The rows are grouped in 3 different ways at once. Each group adds its own fixed numbers to the row, and there is some noise. The rows also spread widely along 11 directions, which tell nothing about the answers.
In the rows, 128 means zero.
Known rows, each followed by its group in each grouping:
[126 124 144 140 115 151  66 101 117  84 153 119 182 139 128 170  96  95
 105 156 157  54 153 138 123 203 115 128 136] | k236 lag Zupod
[138 114 138 151 102 154 179 108 136 103 135  97 177 149 133 142 113 127
  66 129 139 113 172 125 180 158 132 117 146] | k764 Fik viz
[121 107 101 185 116 157 130  96 135 132 129 132 159 132 113 145 110 151
 144 171 136  94 159 152  98 170 102  93 107] | k229 tabo Zupod
[116 131  71  77 144 147 113 104 169  77 129  96 192 180 136 130  84  69
  75 132 152 160 136  52 128 149 107 143 160] | k229 Fik bafa
[ 97 132 111 120 145 140 114  45 155 163 147 198 122 179 150 104 175 127
 174  69 136 146  91 157 156  63 169 102  94] | k236 mezet viz
[126 149 126  94 152  92 156 121  70 114 114  86 145 180 129 122 151  58
  96 131 171 176 153 151 168 124 154 162 106] | k764 mezet gasa
[ 97  86  99 171 164 132 111 137 121 113  90 121 116 112  91 134 131 136
  76 175 121 152 147 101 150 165 161 159 121] | k236 tabo gasa
[ 82  78  91 181 167 128  76  83 127 183 151 182 136 121  70 172 120 222
 115 154 106  89 126 142 140 112 155 114 138] | k764 lag bafa
[129 130 173 152 164  98 164 140  63 125 135 125 164 139 139 140 159  98
  73 142 164 110 186 153 175 148 157 135 162] | k229 lag Zupod
[110  88 103 151  96 153  92  45 178 123  85 184 146 110 106 146 148 102
 199 118 143 111 111 153  77 109 144 113  43] | k236 Fik viz
[149  99 175 161 156  66 128 157  77 128 131 134 162 107 113 157 151  97
  65 164 189  64 209 117 107 196 132 158 165] | k229 mezet bafa
[119  68 151 179  89 175 153 102 186  61 100 171 173  94 164 143 147 124
  78 109 138  86 159  82 162 157 158 103 123] | k229 tabo gasa
[122 143  74 111 132 131 133 122 142 144 123 114 127 152 103 121 115 131
 138 135 122 157 136 122 126 107 106 129 124] | k236 tabo viz
[155 112 163 193 106 141 118 130  93  97 104  78 137 121 143 134 135 109
 140 161 143 116 133 187 130 179 135 123  93] | k764 lag bafa
[160 134 122  95 125 108 133 177 124 101 119 103 154 111 135 102 124 112
 103 106 155 121 140  87 130 109 118 155 185] | k236 mezet viz
[131 123 167 163 152  94 136 129  65 161 147 137 118 131 118 129 178 106
 119 155 166  98 159 173 125 179 144 139 113] | k764 tabo Zupod
[109  88 120 166 152 166  81 106 141 106 122 113 117 134 138 105 148 144
 114 140 118 135  86 124 170 170 172 134 123] | k764 tabo viz
[116 123 111 137 138  93 154 100 141 176  89 164  90 113  78 149 164 101
 163 137 122 182 142 126  98 106 145 143  59] | k236 Fik bafa
[103 149 131 137 125 138 114 114 112 136 100 109  88 129  94 181 117 144
 160 144  84 149 127 174 153 103 151 135  71] | k236 Fik gasa
[112  88 115 151 178  89 129 134 101 167 103 118  85 114  61 135 164 131
 108 178 122 168 150 119 136 166 157 170 100] | k764 tabo viz
[177 146 118  98  97  94 191 209 157 116  89  71  88  72  86 133  96 108
 132 150 116 173 175  56  86 139  75 164 116] | k236 mezet gasa
[141 111 105 134 127 163  95 133 129  57  79  51 170 138 141 110  97  85
 129 159 142 145 119 124 109 167 122 144 126] | k229 Fik viz
[165 180 190 144 102 131 156 180  97 139 156  81 102 131 164 121 115 141
 167 123 130  88 148 181 117 130  92 107 146] | k229 Fik gasa
[154 151 137 104 108 103 130 158 119 122 103 108 130  80 101 160 121 106
 182 140 131 107 138 127  66 116  97 142 114] | k229 Fik Zupod
[108 127 121 127 181 106 142 132  78 158 127 108 118 156 108 115 158 131
  98 131 128 171 126 150 185 103 178 155 141] | k764 Fik viz
[106 126  92 124 161 116 115 101 102 138 119 106 142 166  81 165 112 135
  95 157 127 143 157 138 168 129 143 153 123] | k236 mezet viz

New rows. What belongs after each?
[125 102 121 125 139 116 122 136 152 117 130 140 142 124 110 112 120  73
  83 146 174 119 168  66  81 187 117 157 137] | k236 Fik gasa
[152 163 113  81  73 126 188 126 161  99 146 114 195 150 131 165  96 102
  76  95 158  92 200  91 151 113  77 112 169] | k236 tabo viz
[130 113 114 112 108 140 102 138 185 116 134 136 103  95 119 122 121 146
 149 120 111 117 100  70 101 135 109 129 122] | k764 tabo gasa
[157 137 138 134  82  94 155 140 108 151 131 104 128 107  79 180 101 144
 155 156 140  84 189 154  84 135  80 123  94] | k764 mezet gasa
[152 175 136 103  67 147 107 118 140  94 116 116 137 111 145 157 121  87
 205 110 133  93 111 163  96 117  95 111  81] | k236 tabo Zupod
[110  95 135 164 147 119 137  87 142 193 193 174 132 157  89 138 131 167
 105 143 148  84 176 126 130 172 123 105 143] | k764 lag viz
[155  91 152 210 160 110 162 165  59 125  71  76 122 118 134  83 170 114
 121 179 162 151 160 180 130 171 161 147 117] | k229 mezet viz
[134 162 146  58 135 107  75 138 154 130 169 122 109 142 108 148 107  90
 149 118 137 109 130  87 111 158  96 153 146] | k236 lag viz
[154 135  95 120 101 144  92 126 129  85  92  55 137 130 121 139  95 109
 170 152 119 156  94 137 105 134 108 143  86] | k764 mezet bafa
[161 167 137 132  98 118 147 147 128 138  99 101 106 107 134 142 131 137
 225 122 107 148 113 183  98  72  97 105  86] | k229 lag bafa
[134 156 131  90 145 116 157 159 113 119 129 102 144 135 135 142 126 162
 102  96 108 137 137 111 204  60 148 135 186] | k229 mezet viz
[145 127 112 168 124 161  90 140  74 115 131  63 161 149 150 105  98 192
 145 140 131  88  96 207 153 105 129 113 161] | k764 mezet viz
[167 159 139  99  98 111 166 166  83  96 114  92 186 108 151 115 138  86
 128 102 171 107 141 148 120  80 119 138 159] | k764 Fik Zupod
[129  82 135 153 136 139 115 119 159  88 119 139 136 131 145  91 142  74
  84 140 173 128 148  70 115 211 145 146 121] | k236 mezet gasa
[141 110  98 123 120  88 163 160  97  95  19 134 160  67 130 110 184  83
 166 118 169 156 136 155  85  29 150 148  99] | k229 tabo gasa
[136 111 131 134 119 112  94  95  90 122 119 104 153 139 109 145 132 102
 155 148 166  92 140 178 103 152 132 141  90] | k764 mezet viz
[115 136 111  99 107 103 151  78 127 126 107 125 140 155  93 176 141  62
 138 138 159 147 172 143 114 134 118 137  50] | k764 tabo gasa
[138  95  70 128 140 150 109 179 178 102  92 130 131  64 148  57 131 175
 140  98 104 173  42  53 114  52 147 139 180] | k764 Fik bafa
[118  76  98 167 138 118 137 130 129 136 107 168 155 103 105 120 132 156
  91 136 156 103 164 107 111 116 144 134 145] | k236 mezet gasa
[118  96 123 212 121 153 176 120 121 137 107 126 139 129 121 126 124 160
  87 154 130 126 174 156 152 141 146 107 118] | k236 Fik gasa
[120 171 119  75 114 119 132 113 137 121 126 132 136 123 108 192 128 116
 161 115 106 125 134 123 141  85 114 126 104] | k229 tabo Zupod
[ 88  75  94 158 162 113  89  40 121 183 141 173 134 165  69 145 145 137
 140 164 155 113 142 155 102 159 147 126  74] | k764 mezet viz
[152 150 185  99 147 109 136 182 145 122 147 117  74 117 161  87 153  81
 150 110 137 146 122  84 116 160 117 142 144] | k229 lag gasa
[119 161 111 100 108 130 186  80 159 168 142 148 137 160 109 165 125 142
 166  96 116 137 156 143 139  59 109  95 106] | k229 Fik viz
[113 146 104 128 106 185 146  68 162 136 154 123 145 184 150 120 118 157
 150  91 104 147  97 155 180  86 136  84 113] | k764 Fik viz
[138 154 123  97 130 140  63 139  95  71 125  66 187 142 133 148  80  82
 137 156 154  87 123 138  97 159  99 148 149] | k229 Fik Zupod
[116 161 153 109 153 149 102 130 124 124 173 103 115 175 145 130 115 125
  96 111 116 120 117 119 192 149 144 136 173] | k236 Fik viz
[123 131 126 120 133 118  64 110 109 134 156 112 127 136  90 160 116 103
 149 175 147  82 135 136  80 206  98 141 103] | k764 tabo Zupod
[131 134 116 113 133 136  77 125 116 106 154 108 178 148 122 134  90  86
 106 155 169  77 149 114  85 189  96 145 156] | k236 Fik Zupod
[121  85  97 137  91 130 170  74 180  96 109 175 208 132 120 151 131  76
  96 129 193  93 202  85  86 152 104 107 102] | k229 tabo gasa
[110 124 101 133 107 164 130  71 157 131 115  97 122 155  93 162 104 140
 158 144  92 161 116 148 148 130 131 116  67] | k764 Fik viz
[105 144 120  72 119 105  75  89 133 118 111 155 138 131 101 169 132  62
 171 113 159 109 127 133  81 100 127 150  82] | k236 Fik gasa
[128 134 183 205 115 170 152 143 115 131 127 111  79 124 156 133 139 178
 140 124  79 132 123 189 206 128 164  99 109] | k236 lag gasa
[147 118 147 134 134 116 122 173 130 116 138 111 138 104 117 120 113 123
  83 140 152  88 162  88 117 177 115 152 182] | k236 Fik viz
[120 148 124 156 131 134 140 163 102 155 148  94 112 126  87 185  92 226
  78 150  77  96 168 147 207 117 127 126 179] | k236 tabo viz
[158 115 155 155  96 159 108 148 143  68 123 103 155 116 167 106 121 108
 103 125 157  75 136 117 132 185 116 126 158] | k236 tabo viz
[123 146 141 135 163 123  97 129 124 142 126 100  75 146 120 133 135 104
 168 155 110 167 105 135 109 167 132 143  93] | k229 Fik bafa
[158 138 144 140 132 145  71 152  97  82 101  68 125 115 156 102 124  94
 190 157 139 118  90 160  86 174 119 140 107] | k229 mezet Zupod
[150 101 106 173 127 136 143 151 108 104 115 114 196 134 166  74 115 140
 108 136 186  91 153 137  94 123 110 110 177] | k229 mezet gasa
[ 98 134  99 115 156 109 123  91 154 192 161 193 127 150 105 143 138 156
 154 106 127 124 128 116 102  75 123 109 134] | k229 Fik bafa
[156 141 138 133 150  94 208 171  90 133 113 101 148 122 130  99 151  85
 100 143 163 153 178 119 120 136 122 142 153] | k229 Fik Zupod
[139 153 151 128 122 124 104 129 153 135 130 141  74 119 137 129 157  95
 172 116 119 140 107 121 110 149 123 131  88] | k236 tabo bafa
[182 181 210 144  71 127 199 174 146 150 143 114  62  94 162 132 159 151
 197  92  96 106 140 161 141 116 101  89 112] | k229 tabo viz
[149 106 153 146 130  92 131 146 126 156 117 203 138  58 133  92 187 110
 198 111 178  73 127 132  26  98 129 124 127] | k229 Fik Zupod
[140 126  81 102 138 121 150 181 157 120 133  97 147 116 104 127  72 173
  90 142 118 130 157  47 116 110  88 139 192] | k229 mezet gasa
[160 111 104 147 104 149 166 172 167 105 105 100 150  90 129 111 103 172
 118 134 118 115 144  88 119 120  94 115 170] | k229 tabo viz
[116 126 150 131 183 115  59 139 107 116 139 145 121 136 151 104 162  90
 110 119 154 128  99 123 146 149 171 159 159] | k236 lag bafa
[119 140 117 110 176  90 139 181  96 132  72 114  81  99 123 106 178 119
 150 127 116 196 107 126 143  65 166 166 122] | k229 tabo gasa
[106 132 122 132 165 151  67 102  61  95 140 105 185 172 162 113 138 104
 106 127 160 106  90 182 171 122 176 139 154] | k764 Fik Zupod
[127 104 138 129 152 112 105 127 123 124 130 153 150 121 128 106 150  92
 104 119 176  99 139 112 111 145 147 151 158] | k236 Fik viz
[ 81 119  81  81 165 114  84 128 152 128 132 140 132 124  62 186  92 150
  80 144 103 140 145  57 159 111 136 167 159] | k236 lag gasa
[132 123  72  97 125 137  78 139 212 125 134 148 114 101 109 116 101 137
 143 126 116 132  99  34  70 138  86 137 145] | k236 tabo bafa
[135 112 162 124 132 130 148 107 148 100 132 133 150 141 146 138 150  90
  93 109 151 118 158  94 165 162 149 132 136] | k229 mezet viz
[137 156 123 141 135 108 105 141  86 140 119 113 138 138 133 143 134 135
 169 139 144  99 129 187 100  98 111 119 125] | k229 tabo bafa
[142 134 180 145 133 117 161 190 142 152 135 131  55  69 116 143 142 197
 140 118  70 129 132  95 158 112 145 126 142] | k229 mezet gasa
[147 144 137 106 111 150 150 142 208 123 159 117  97 105 115 146  95 137
 152 137  85 141 134  45 112 180  79 111 128] | k229 lag Zupod
[141 114 142 149 153 149 109 163 146 103 140 124 112 114 161  67 150  99
  97 138 145 135 112  75 128 205 132 142 157] | k236 tabo Zupod
[105 170  74  74 141 101 140 101 112 183 192 118 172 174  51 210  63 177
 106 145 117 103 180 128 147  93  80 119 162] | k764 lag Zupod
[134 149 160 113 136 124 105 131 132  98 166 105 148 167 136 153 104  74
  66 139 155 106 164  96 158 203 114 145 164] | k236 lag bafa
[120 101 170 180 133 143  82 142  91  90 102 113 137  78 107 182 124 131
  95 169 116  78 143 142 152 191 167 154 126] | k236 Fik Zupod
[118 129  57  81 127  92 178 106 144 152 102 133 169 128  59 181 106 156
 125 124 124 147 177  99 127  43 109 130 127] | k229 mezet viz
[142 146 131 103 109 136 131 124 177 104 133 121 127 130 134 143 116  90
 126 114 124 144 134  83 132 144 108 131 122] | k236 lag bafa
[112 162  93  98 159 137  69 142 130 153 145 141  87 127 123 107 133 160
 179 115  93 142  63 126 128  85 131 133 142] | k236 tabo Zupod
[133 173 135  95  88 144 147 121 187 148 170 165 112 102 118 184 112 180
 178  90  77  86 128  98 132  81  88  84 131] | k229 tabo Zupod
[153 138 143 154  67 156 170 119 155 125 137 121 123 120 148 137 115 173
 164 100 114 100 131 155 140  92 115  85 103] | k764 mezet gasa
[164 119 169 159 152 112 143 166  81  99  89  96 124 106 158  79 176  65
 138 151 166 152 130 140 114 174 153 154 113] | k229 mezet Zupod
